There are 4 ways to turn a row about zero (a turn may also mirror it). The second row of each pair is the first, turned, with some noise. The first 28 pairs use one turn. New pairs use 2 turns, one after the other, and a turn may come again.
Known pairs, each followed by its turns in order:
[-24 -31  27  30   0 -26]
[  8   1  30 -39  36  12] | S

[ 21  -8 -18 -12   0 -15]
[-30   0   9  -9  -7 -16] | W

[ -1 -17 -18 -23  16 -25]
[-6 45 -5 -1  5 -7] | S

[ 32 -19  14 -11 -16  -3]
[ 17   8 -16 -35   7 -18] | D

[ 12   7  20  20 -23 -30]
[ 17 -11  19 -37 -17  -8] | S

[-12  23  28  19  31 -14]
[  3 -16 -10  38  34   3] | D

[-10  -2 -21  -4   8  16]
[ 0  6 -5 25  7  7] | S

[ 30  -9   7 -21 -20 -18]
[ -3 -12  19 -14 -30  22] | C

[ 20  -8  10 -31   5  -8]
[ -6 -10   1 -34 -15 -14] | W

[-15 -15 -20  18  -5  17]
[22 -4  6 20 22 10] | S

[ 30  12 -26 -14 -24 -14]
[-25  -1   9   2  -2 -46] | W

[-17 -31   7   9 -25 -14]
[19 28  2 -5  0 30] | C

[-17 -16 -31 -25   9  27]
[ -4  20  37   4 -33 -11] | D

[-16  16 -20 -29  26  -6]
[ -6 -35  10  16  29  -2] | C

[ 15 -24  18  28 -22  29]
[  0  47   0  -8 -27 -13] | C

[ 23  -1  12 -26   6 -22]
[ 16  -6  10 -22  27 -14] | D

[-28 -14  30 -23 -30  -4]
[ 12 -10 -33 -42  19  15] | S

[-11 -24 -28   4  19  32]
[-21  25  11  17 -32 -22] | D

[17 17 12 29 -4 -9]
[  1  -1 -30 -10 -23  -4] | C

[-16  25  -3 -26   4 -12]
[  9 -32   5  -9  22   0] | C

[ 19  11  15  -1  28 -16]
[-32   7  17  -9 -18  -9] | S

[ 19 -17 -24   5 -12  27]
[ -5  11  37  13 -18  -6] | W

[ 18   9 -28   3 -14  17]
[-13 -19  -2 -13 -29  -9] | D

[ 27   5  29 -12  15  28]
[  2  -8  18   7 -30 -37] | C

[ 17  -5   5  -5  -8 -26]
[-18 -19   4 -13  13 -12] | W

[ 31 -11   1  30  11  12]
[-1 17 38 -6 22  7] | W

[ 21 -11   1  -1 -10  -3]
[  2   2 -11 -22   1  -8] | D

[-24  28   6 -23  23   4]
[ 15  16 -42  -8 -15   2] | W

New pairs, each followed by its turns in order:
[11 26  2 12 -3 -7]
[-14  -4  16   5 -12  19] | D W

[  0   3  21 -21   6  -7]
[ -3  -2 -18  10 -22  -1] | S W

[-12   6  23   0 -15  31]
[-16  32   7  -2 -13 -13] | S D

[-25  23 -14  -4  22 -29]
[-34 -10  28  14 -24   9] | W D

[ -3   1  19  28  -6 -30]
[ 21 -12  32  -5 -20  -9] | S C

[ -3 -29 -25  -9  21 -20]
[  3 -38   4  24  15   3] | S D

[ 1  8  4 12 -7  3]
[  5  12  -6   2 -10   1] | C S

[  5  30  13 -16 -29 -29]
[-52  -7  -6  -3   0  10] | W W

[ 30  31  30  -9 -20 -14]
[-44  -6 -14 -39   2  -3] | W W

[ 18 -14 -29  13   1  25]
[ 22 -13 -25  16   9  19] | W D

[ 21  -7   6   4  27 -25]
[ 36 -19  -4 -13   6   1] | S C

[-19  11 -23  -6  22   5]
[-19  15   3  24  18  -9] | C D

[ 23  -9  28 -11  29  11]
[  0  25   0 -17  17  35] | S S

[  4  18  23  23  32 -12]
[-34  13  -6  34 -12   2] | W S

[-22  -4 -28 -19  10   2]
[ 13   3 -10  34   2 -17] | C C

[  0 -26 -25  24 -17  21]
[ 30  24 -21  -5 -18 -21] | W C

[-23   4  14 -11  28  26]
[-10  11  39 -21  -7 -12] | C S

[-7 19  6 19 -6 12]
[-18  26  -6  -2   4   5] | D C

[-25   8 -20  -5  -4  25]
[ -6  13 -29 -20   6  15] | C W

[  1 -22  -9  20  15  30]
[ 12   7 -25  36 -11  -3] | S C

[-25   4 -15   4   6 -16]
[-14   7  11  28   9  -3] | C S

[-13  22   6  24 -31  20]
[  1   1  34  31 -17  -7] | D W

[  2  30   4 -23   0 -20]
[-16 -18   3   4  15  28] | W C

[-26 -31  24  12   3  19]
[ -8 -17  25  -2 -42  -9] | C S

[ 22 -28 -23   7  20  24]
[ 18 -20 -19 -24  18  30] | D C

[  7  -9 -27  -1 -31  24]
[  8 -26  -3  17 -20 -27] | D W

[ 12 -25  -9  23 -14  11]
[-16  -2   8 -28  22   8] | S W

[  1 -17 -30  18 -26  28]
[ 37  -7 -31  -4 -12  21] | D S

[-31 -13 -14 -11 -26   4]
[-22  18 -30 -13 -15  15] | W D

[-30 -10  -3  -4  13   5]
[ -1  -4   5  28 -14 -16] | S D

[-25   4   6  13 -18 -22]
[-12   4 -10  31 -10 -18] | C S

[-17  19  -2  -4  11  23]
[-11  14 -11  14 -25   2] | S D

[-20  16 -19  16 -15  -2]
[ 23  -6  12  23 -13  11] | D W

[  8 -10  24 -13  21 -24]
[-35  15  19   4 -10  -5] | D S

[ 21 -21 -11 -29  13 -23]
[ -7 -35  21   4  19  24] | S D

[-4  9 -7 -9  1 10]
[-2  6  6 16  2  2] | S W

[ -2   9  -9 -28  -4  19]
[-23  11 -13  -4  18   9] | S C

[ -5  13 -14 -12 -31 -16]
[  9   5   0 -15 -34   4] | C W

[-28 -14 -12 -27  -4 -24]
[-20  23   6 -10 -26  21] | W D

[-17  -1  -7   6  31  25]
[ 19 -14  32 -18  -5  14] | D S

[18 16  8 -3  9 19]
[23  5  6 -9 18 10] | S S

[ 19   7 -17  -1  21 -11]
[-10 -16 -14 -11   2  23] | D W

[-32 -10  30 -12  20 -17]
[ -6  18  19 -16 -38 -23] | W D

[ 18 -23   2 -24  -7  11]
[ 6 34 18  4 -9  3] | S S

[-28 -10 -30  24  24  -2]
[ -7 -10 -11  35 -34  10] | W D

